The rows of a group lie close to one hidden flat surface of 11 dimensions, which passes through zero. Surfaces can cross.
Known rows, each followed by its group:
-7 -3 15 7 -2 22 10 -13 -18 -25 10 -17 6 -41 25 -25 33 -38 -16 22 -32 -10 13 -> (2)
43 -84 -39 -4 -2 2 -7 18 -7 20 -5 14 28 7 -17 -34 -22 -31 -29 -33 23 -17 48 -> (3)
-22 12 11 13 -46 10 16 -17 -16 -20 0 -25 9 -15 58 -7 42 -29 -22 20 -37 27 -2 -> (3)
-62 -1 43 4 29 47 11 5 -33 -36 -29 -2 39 -1 18 27 -51 -26 -17 -2 -40 14 1 -> (5)
-14 -14 12 -11 -71 -7 -34 -14 -16 2 8 26 12 -11 42 -51 -4 -5 -50 6 5 32 0 -> (2)
24 20 -20 12 -11 -8 -63 -15 2 -25 27 9 -16 16 13 1 -11 0 22 -34 14 -5 39 -> (4)
21 -1 35 14 14 -4 54 -13 0 28 4 45 29 -5 19 27 -5 42 -1 -51 -30 3 -30 -> (5)
-52 8 44 -20 -12 8 -13 -1 5 34 34 64 -39 -59 -36 68 7 1 -4 59 68 -34 31 -> (2)
-5 3 57 12 -35 -11 1 -28 7 -19 -16 -41 -68 25 7 -39 24 -37 38 -46 58 -1 20 -> (1)
1 62 53 8 -23 30 -7 -3 -53 2 18 8 -3 -34 6 52 16 42 -50 -7 4 16 -5 -> (3)
50 -39 48 33 -53 -2 -28 -17 12 8 19 52 18 -14 -29 27 -23 4 -24 -61 71 7 -22 -> (5)
-44 -64 41 -28 -23 -55 28 -38 27 10 18 60 11 -8 27 10 31 -56 2 39 -24 39 -35 -> (3)
-27 -4 -12 -13 14 51 -39 37 -22 29 20 40 56 27 -14 -5 -53 25 -31 -6 -7 -42 -3 -> (3)
-7 61 35 17 16 8 39 -7 -8 6 12 -7 -22 -10 -14 80 23 27 26 -3 8 12 0 -> (3)
12 -57 -24 2 27 -24 44 -14 -13 -16 -22 47 4 -62 -4 18 4 -1 -23 -1 -52 -10 -17 -> (5)
13 -45 53 0 13 -16 -8 -34 0 -25 5 55 -18 -32 0 -19 -1 -30 9 -37 7 -31 -8 -> (2)
15 3 22 12 -16 -7 -2 0 0 30 12 58 -13 -2 -7 3 -24 41 7 -34 29 -5 -4 -> (5)
43 32 29 16 32 -3 11 -3 20 18 14 16 -18 -11 -25 32 -8 48 26 -31 36 -8 4 -> (1)
18 44 -7 3 55 -3 -51 -20 -7 -70 -3 -2 -4 -3 -2 0 -33 30 25 -32 -43 -5 -9 -> (4)
-25 -7 -51 -59 -23 -53 -45 13 -4 32 -7 45 -8 31 2 17 -25 61 -36 10 27 30 8 -> (4)
14 20 19 37 41 2 62 -15 32 -29 -24 -45 -38 -40 -3 11 32 -6 48 -8 -7 -25 3 -> (4)
-38 -9 -10 -5 38 16 12 6 -15 -39 -17 -32 9 33 -12 47 18 -21 10 -28 -41 -65 -39 -> (3)
12 -10 -34 -12 25 6 -6 27 -8 34 16 35 53 43 -17 12 -42 22 -6 -15 -21 1 -6 -> (1)
38 -41 -35 7 -62 -22 -35 3 20 27 22 28 31 2 6 -43 7 -10 -34 7 18 20 -15 -> (5)
32 -6 -16 29 -5 5 54 12 58 58 42 1 56 25 21 16 21 6 30 -13 3 -13 7 -> (5)
17 19 -22 27 20 9 -5 -12 34 -18 9 12 -2 -48 35 -28 -41 19 22 16 -7 4 57 -> (4)
41 -9 24 22 4 0 14 -6 33 -6 6 -16 47 -7 -10 31 8 -6 -2 -13 8 14 -27 -> (5)
22 18 10 15 -57 -13 -40 -18 -15 -8 4 32 -18 -15 -8 -18 11 26 -25 -11 10 5 -66 -> (1)
-56 23 28 -1 45 30 7 -7 27 -47 -4 -58 17 -12 26 -27 17 -37 28 42 -44 -32 -12 -> (1)
-32 57 34 -19 13 25 -46 8 -46 -28 -18 -15 -15 -6 10 -29 -49 19 -17 26 0 51 22 -> (2)
28 44 -30 16 -24 43 -26 26 -83 25 34 -8 -33 36 -22 -6 14 8 -7 -30 -4 -44 6 -> (1)
-46 -46 38 -29 -70 -9 -15 -22 -43 -10 -4 18 5 -16 22 -12 27 -56 -58 27 0 35 -23 -> (2)
-4 -46 57 -5 22 23 31 -13 -39 -35 0 -29 42 -3 -1 22 41 -78 -24 -26 -34 -11 -9 -> (0)
-10 24 7 16 66 12 60 6 7 17 -14 27 0 -28 8 32 -42 55 26 -1 -29 0 24 -> (5)
-25 -21 6 33 -15 28 13 -11 39 -4 25 2 13 -1 31 -34 26 -38 34 -2 -21 -71 -33 -> (1)
17 -13 41 -33 50 -37 -9 -19 11 -14 0 41 -23 -53 -47 2 -4 9 3 20 13 0 -19 -> (3)
-3 63 21 -41 41 -18 -31 2 -2 -12 10 -31 -4 51 -2 -13 9 24 16 8 -20 18 -31 -> (0)
51 -22 17 16 -27 -24 -12 -21 1 -20 -22 -16 -27 3 -10 -55 2 -32 9 -26 30 35 -13 -> (2)
35 -29 2 2 10 -12 48 -12 -37 11 -24 29 -21 -23 19 -16 -15 14 -16 -54 -14 22 42 -> (1)
5 -18 -33 -53 42 -2 -72 9 -19 -23 45 15 23 -11 -36 -15 15 -42 -28 39 -23 -50 4 -> (4)
-53 9 -9 -23 -23 1 -38 6 -23 -34 -29 -56 -22 27 1 -10 4 -38 -7 38 1 38 0 -> (1)
0 -10 -43 12 -22 24 19 30 -32 35 -4 -1 -6 28 -7 24 -19 -23 -1 1 15 18 64 -> (1)
23 49 5 23 34 7 -14 3 43 -8 24 -26 24 19 -8 17 -2 21 44 -1 -6 -4 -10 -> (0)
17 41 -3 15 26 34 -12 25 43 55 40 35 42 19 7 -30 -49 56 26 -5 11 -29 17 -> (1)
63 -27 30 32 15 -1 27 -23 -26 -29 -28 1 16 18 -3 -28 -16 -18 4 -80 -41 29 -42 -> (2)
15 -5 -5 -1 -8 -1 -32 -3 5 -8 12 6 -13 9 -24 4 15 18 3 -37 36 -67 -15 -> (3)
29 24 -38 17 18 29 16 36 21 55 52 -11 24 42 -28 32 24 2 34 -3 2 -66 -6 -> (5)
-17 14 -10 63 -11 25 37 -7 21 -12 -19 13 -29 -51 -17 54 -14 17 31 27 -8 -17 -30 -> (1)
38 -21 -64 -19 -3 -26 -33 3 -2 14 7 30 -6 -7 -13 -32 -3 21 -21 6 -10 -13 -1 -> (1)
15 19 25 -6 21 28 -22 17 -10 -1 10 -41 -22 -19 -47 -36 4 -45 12 47 50 4 39 -> (4)
14 57 63 -10 -38 4 -43 -18 -51 -15 9 4 -35 -30 -2 3 19 31 -49 -8 28 30 -12 -> (2)
-33 35 -41 18 3 37 -25 23 26 7 -4 -15 23 48 26 -26 -43 31 24 4 -23 -24 -10 -> (3)
44 -2 0 3 8 -45 29 -16 -10 -2 -26 18 1 0 -16 48 15 61 -18 -53 -7 17 -54 -> (2)
21 35 10 12 21 -5 2 -21 -25 -26 11 4 -4 -14 -4 57 33 28 2 -43 -36 -28 -15 -> (4)
24 -2 19 -36 29 -26 30 21 -6 69 5 38 -23 41 -34 6 -21 36 22 -29 55 12 39 -> (0)
0 31 27 -14 53 11 -34 -4 29 -18 9 7 8 -20 2 -84 -13 35 12 9 -31 -55 -48 -> (0)
-25 53 -30 -17 34 41 -31 35 -13 36 43 10 19 63 6 36 -32 30 23 -29 19 -49 86 -> (2)
2 1 42 -6 -48 15 -22 -20 -6 -16 19 -16 13 -39 55 -59 23 -33 -47 25 15 38 46 -> (0)
-2 -25 26 -2 -36 5 3 -14 -44 -6 -7 25 12 -26 16 -5 16 -7 -53 -15 -23 9 -30 -> (0)
11 43 11 -2 -17 9 36 5 -33 24 7 -43 -24 -19 17 32 44 -4 -18 21 17 37 66 -> (5)
-13 -2 -39 0 40 9 -28 15 15 -11 -18 32 -17 -8 -43 -7 -73 23 28 21 14 -21 17 -> (5)
26 41 13 9 41 30 5 18 -10 12 36 -10 13 4 -35 17 16 -2 27 14 -20 -33 -17 -> (3)
-13 -5 34 -41 -28 -1 -40 4 -48 1 -26 -10 -62 10 -29 -52 -15 -1 -25 1 68 10 33 -> (0)
-13 -16 -17 3 -33 -21 29 -12 8 10 -28 13 -13 -32 44 11 -15 17 -20 4 9 51 58 -> (4)
-58 14 -38 -18 -15 22 -28 13 -3 -6 6 -40 15 8 40 -34 10 -32 -10 58 -19 1 40 -> (4)
9 -16 -32 19 40 -23 24 -3 68 5 -17 29 1 14 -14 9 -39 45 59 -33 -8 -43 -28 -> (3)
-9 -36 -36 -29 -13 -49 49 -8 -27 33 -7 29 -31 1 4 42 51 1 -9 -8 -21 7 0 -> (0)
-28 -28 -7 0 -34 6 5 6 -3 37 -4 46 32 31 18 26 -43 18 -15 -20 10 14 6 -> (3)
11 12 -10 36 -20 -15 56 -22 33 15 -13 6 -28 -46 41 36 9 51 16 -24 15 15 45 -> (4)
38 15 51 28 -24 12 -25 -22 7 -26 -1 -1 -10 -13 4 -64 -18 -10 10 -24 11 22 -25 -> (4)
17 24 -39 19 -19 -10 -12 4 30 17 24 -5 -20 -2 -2 10 15 17 24 21 18 -26 10 -> (0)
16 -16 18 19 -16 32 8 1 21 30 56 25 44 -23 30 -40 17 -17 -13 9 2 -40 23 -> (0)
-75 -37 16 -18 -17 26 14 10 -52 -19 -18 -26 12 27 20 33 -4 -86 -25 9 -15 26 53 -> (5)
33 -18 65 -29 43 -29 12 -22 6 -4 24 -11 25 30 -4 -1 43 -27 11 -42 -9 2 -19 -> (0)
54 47 16 64 26 45 38 20 26 15 -15 -23 -8 -22 -42 -26 -45 16 45 25 9 35 -25 -> (2)
-13 11 -20 -11 -29 -9 -10 19 -6 39 -7 10 4 32 16 -1 -46 18 -3 10 36 70 38 -> (0)
-8 -36 2 -15 6 -32 29 -19 -7 -25 -15 -22 -39 -31 -1 31 45 -38 -5 1 18 0 34 -> (2)
7 0 15 24 -54 -27 10 -15 30 8 -23 -7 -33 33 12 -17 -3 14 29 -44 54 24 -17 -> (4)

New rows. What belongs after each?
32 33 24 25 -25 34 -26 1 -32 9 38 7 18 37 -1 21 10 -5 -3 -47 -2 -17 -29 -> (4)
-4 -23 -32 -1 -59 -1 -33 10 16 12 15 -34 -9 51 8 -52 18 -59 9 20 45 1 18 -> (2)
9 -8 27 -6 -47 1 -32 0 -27 21 24 13 -37 27 -14 9 2 -44 1 -26 72 10 52 -> (2)
-11 0 7 8 13 41 -24 22 -28 -18 2 -23 30 41 9 -21 -44 -59 7 -2 -23 30 21 -> (4)
-4 15 2 -27 -4 -18 -64 -15 10 -6 25 49 15 16 16 -24 0 59 -15 -37 -8 -53 -48 -> (2)
5 20 31 23 19 39 7 14 -15 18 2 41 28 0 1 -14 -65 27 7 -9 -19 23 -8 -> (2)
3 20 1 11 -3 -2 8 -18 -27 -49 -44 -44 -16 -24 18 4 10 33 -26 -39 -21 10 -11 -> (3)
4 -25 3 -49 47 -36 -22 -6 58 -9 11 30 77 -6 21 -34 -10 26 -23 19 -40 0 -38 -> (1)
25 -2 0 32 -72 2 -28 -13 19 10 22 22 6 -7 22 -4 -2 0 -14 -10 41 18 10 -> (0)
-3 27 34 -18 14 -12 -12 -6 0 -11 38 -29 -11 39 -16 -11 57 -61 41 36 -32 -6 -68 -> (3)
40 -26 -25 -28 0 -7 14 -3 -87 -7 -6 1 -2 -31 6 4 35 -7 -67 -15 -52 14 31 -> (1)
-17 6 -40 29 -59 56 -31 8 2 3 23 -15 51 25 61 -43 16 7 -29 -19 -33 -70 -21 -> (3)
-45 -22 -43 -77 42 -24 -33 14 -27 -10 6 -4 10 -20 -17 13 41 -7 -49 69 -41 -35 -3 -> (4)
31 -58 -11 38 -23 -4 14 -4 30 16 17 28 28 36 -20 46 -5 -28 19 -61 21 -28 -27 -> (0)
-4 -24 -70 8 39 -5 57 18 38 11 -19 -55 10 8 -5 28 16 -20 37 24 -18 -17 44 -> (2)
23 -19 28 38 10 19 -25 6 56 -9 -14 14 35 7 -25 -33 -94 7 27 -31 51 14 7 -> (0)
3 -24 -2 14 8 8 -22 -1 59 -9 6 -1 13 -6 6 -63 -23 -24 21 6 21 -33 17 -> (0)
-80 -3 15 -18 -56 -40 -29 -37 28 -39 -21 3 -32 6 52 -3 26 6 -3 4 6 -16 -45 -> (3)
-16 -54 -48 -37 18 -39 8 4 18 8 -5 6 -10 -10 -11 19 16 -28 0 20 11 -14 40 -> (4)
-41 87 -22 28 -41 55 1 26 7 45 33 -44 -1 33 52 10 10 27 14 35 12 -22 43 -> (4)
-13 74 -5 -52 -22 -13 -52 13 -34 27 40 -19 -21 52 19 -28 51 19 -14 39 -13 13 -23 -> (0)
-23 20 -24 -38 8 -22 -26 21 -14 27 -12 7 -28 62 -21 -9 -33 35 14 4 14 13 -9 -> (0)
-22 -37 -29 6 -49 -9 0 -4 -35 -26 -50 -33 -50 -12 -12 30 5 -44 -21 10 36 35 34 -> (0)
9 39 37 19 16 29 12 -9 -14 -28 12 -31 39 -17 15 47 17 -7 -15 -4 -29 32 -8 -> (0)
-9 -11 16 14 4 41 -3 -4 18 3 17 35 35 -55 33 -69 -6 10 -28 21 -31 -41 -5 -> (0)
-36 -10 -34 0 49 -12 2 8 44 -8 -38 16 -7 37 -21 32 -54 54 53 -34 -2 -54 -30 -> (3)
-23 -8 -17 -36 -15 -21 -36 20 28 25 -10 -26 -28 75 -41 -22 0 4 21 17 56 -20 -36 -> (4)
45 24 3 17 -6 18 -52 -23 -34 -32 54 36 31 -6 19 10 9 -14 -15 -42 -32 -23 13 -> (4)
46 -5 -34 -21 20 -2 10 24 -49 30 13 25 18 0 -16 17 -1 22 -30 -19 -17 6 38 -> (1)
-10 -9 -34 6 -49 -29 -14 -7 8 -13 -2 -25 13 41 22 31 8 -26 0 6 -8 63 -4 -> (0)
44 -15 29 23 -1 5 26 -2 -6 14 25 15 18 19 -35 61 22 -8 11 -57 22 -24 -18 -> (0)
35 48 19 30 -42 -23 17 -15 30 22 17 0 -24 -13 33 -36 10 17 25 28 13 74 -1 -> (3)
-31 36 7 9 -49 26 -37 3 -15 1 0 7 8 30 24 22 -2 50 -21 -45 10 -39 -36 -> (3)
-46 -38 50 -20 9 -25 7 -18 -31 -43 -39 16 -11 -23 -19 22 5 -29 -25 15 -27 28 -66 -> (2)
5 46 -18 -1 -8 -22 -19 -10 4 -2 -5 2 -36 -20 12 30 2 59 1 -6 26 13 29 -> (4)
59 15 -17 3 10 -44 14 1 13 15 -12 -4 -12 30 -30 48 13 65 12 -63 24 -7 -41 -> (2)
2 12 15 -17 -7 -1 -4 9 -56 9 -16 13 6 25 7 -4 -34 18 -29 -31 -13 48 10 -> (1)
-12 30 5 37 -24 15 27 -9 16 3 16 1 31 15 55 -9 16 4 17 9 -59 8 -57 -> (3)
-36 8 -24 15 27 38 8 7 14 -10 8 -15 16 2 12 -20 5 -17 25 26 -50 -60 -22 -> (1)
52 7 -15 35 -9 9 31 4 15 30 20 7 0 -15 -9 21 10 24 9 -16 20 -9 16 -> (2)
11 22 -40 2 -4 -23 8 9 -3 30 -18 43 -39 -8 -20 32 -23 71 13 -5 9 6 -8 -> (0)
6 -69 32 11 -28 -38 3 -36 26 -21 -20 50 -15 -33 10 -7 -8 -5 -9 -40 26 3 -11 -> (5)
-29 -2 5 8 -57 22 -12 11 -12 0 -6 -22 30 -5 14 -36 20 -28 -39 66 -32 34 -75 -> (2)
-20 -71 -2 -32 25 -41 13 -9 41 9 -29 24 18 8 21 -60 -31 -22 6 0 -11 25 17 -> (0)
4 -19 11 -15 12 -17 20 -10 7 -4 5 -39 -22 -4 1 -2 31 -40 10 12 23 15 54 -> (0)
6 -20 27 37 -20 28 -13 -10 9 -27 -32 37 27 -51 2 -36 -69 28 -33 -21 0 15 -23 -> (0)
-11 -1 33 -4 -8 34 -50 9 -3 -15 9 -26 35 51 4 -46 -28 -38 -8 -13 20 8 -11 -> (0)
-27 -30 12 -4 -11 23 27 4 -61 -6 -41 3 -21 -40 -3 10 -3 -11 -45 9 -7 9 23 -> (0)
-22 -8 -18 -6 -9 28 -60 2 -16 -34 11 -9 8 -19 -4 -38 7 -41 -19 38 -14 -50 -14 -> (5)
2 -36 -8 -31 27 -9 -7 7 13 10 23 10 -2 -38 -18 -29 5 -48 -4 56 11 -1 46 -> (3)
-30 -13 35 13 -46 -6 -28 -9 28 -4 -2 8 4 43 16 -33 -19 -14 20 -16 26 9 -50 -> (1)
-14 4 45 -13 -21 6 -6 -12 3 -9 -6 -17 32 -23 54 -47 -22 -18 -41 23 2 83 46 -> (0)
17 18 1 33 4 43 37 11 12 44 36 4 8 -14 11 16 9 -3 19 -5 18 -36 56 -> (1)
-9 7 -12 14 -17 7 30 6 1 25 -15 6 8 0 25 11 -40 6 -2 15 15 73 47 -> (3)
26 60 16 28 -6 24 -10 10 -41 -5 12 -1 29 29 -23 71 0 40 -4 -34 -25 4 -67 -> (0)
37 13 -11 26 7 12 3 -11 5 -9 8 8 39 -16 42 -46 -6 38 -15 -30 -53 -7 -16 -> (2)
54 -60 -21 10 -43 -20 -17 5 10 26 14 17 9 46 -17 -30 1 -31 0 -45 47 -5 0 -> (3)
19 -50 6 -30 -5 -5 -35 2 -19 20 26 60 43 -30 -20 -38 -14 -6 -53 27 -8 -4 -21 -> (4)
25 41 1 8 9 30 -24 12 22 30 59 8 16 -8 -7 -47 14 -1 22 38 -8 -36 -13 -> (3)
-54 -32 -23 -13 -18 -40 4 -16 36 -20 -48 3 1 8 47 -33 -37 2 3 23 -17 51 -1 -> (3)
41 11 -51 28 12 22 7 9 1 -14 -29 -53 -40 -19 -21 12 -7 33 3 -47 50 -42 83 -> (3)
-32 15 -17 8 11 31 -33 18 1 -19 -43 -10 -13 -4 -25 -29 -82 17 6 14 22 8 6 -> (0)
-31 18 -15 -23 -20 -15 14 4 -1 35 9 -9 3 48 66 -59 30 14 3 13 -44 6 -18 -> (5)
-3 52 7 30 16 42 32 10 -9 4 0 -28 -2 5 11 42 -2 8 21 -7 -10 2 26 -> (4)
-27 -2 -2 -52 -15 -11 -6 16 -46 43 29 0 10 80 9 -1 29 -23 -13 -1 -12 12 -2 -> (0)
3 11 27 -6 23 7 11 4 10 17 6 36 53 -10 20 -10 -31 44 -20 -6 -28 25 -3 -> (1)
10 37 -34 -8 -40 -5 -91 -17 -15 -28 53 -9 -16 1 36 -13 39 -14 -10 0 6 -29 47 -> (4)
10 3 -38 -22 6 -32 -18 12 -13 28 9 49 -5 24 -20 69 -23 51 -11 -30 19 13 31 -> (4)
-8 18 63 0 -28 7 6 -1 -9 55 73 60 18 12 1 31 37 -22 2 22 3 7 -42 -> (3)
20 4 29 28 -49 -17 -16 -18 39 9 16 5 -36 3 -21 11 23 -1 31 -15 74 -20 -21 -> (1)
9 6 -13 51 -46 4 0 -6 -5 -2 -12 38 -28 -23 -31 50 -12 25 13 -7 11 -9 -71 -> (1)
7 -42 -20 25 -24 12 49 15 -2 34 -4 3 33 22 2 12 -9 -32 1 -2 -10 32 -3 -> (2)
-18 -44 -47 33 -46 14 -30 -3 20 -18 -6 24 30 -4 15 -20 -10 -13 -4 3 -31 -37 -58 -> (0)
29 27 17 -5 43 -33 7 5 26 10 10 -11 -36 10 -48 5 -1 -6 61 21 29 28 2 -> (3)
12 60 -27 28 -18 42 -44 17 -2 11 50 10 1 -21 -16 -6 23 25 1 33 -9 -62 -42 -> (1)
-33 -34 -37 5 -46 8 -5 -3 20 17 1 4 7 16 37 2 -7 -10 -9 -8 29 -17 41 -> (3)
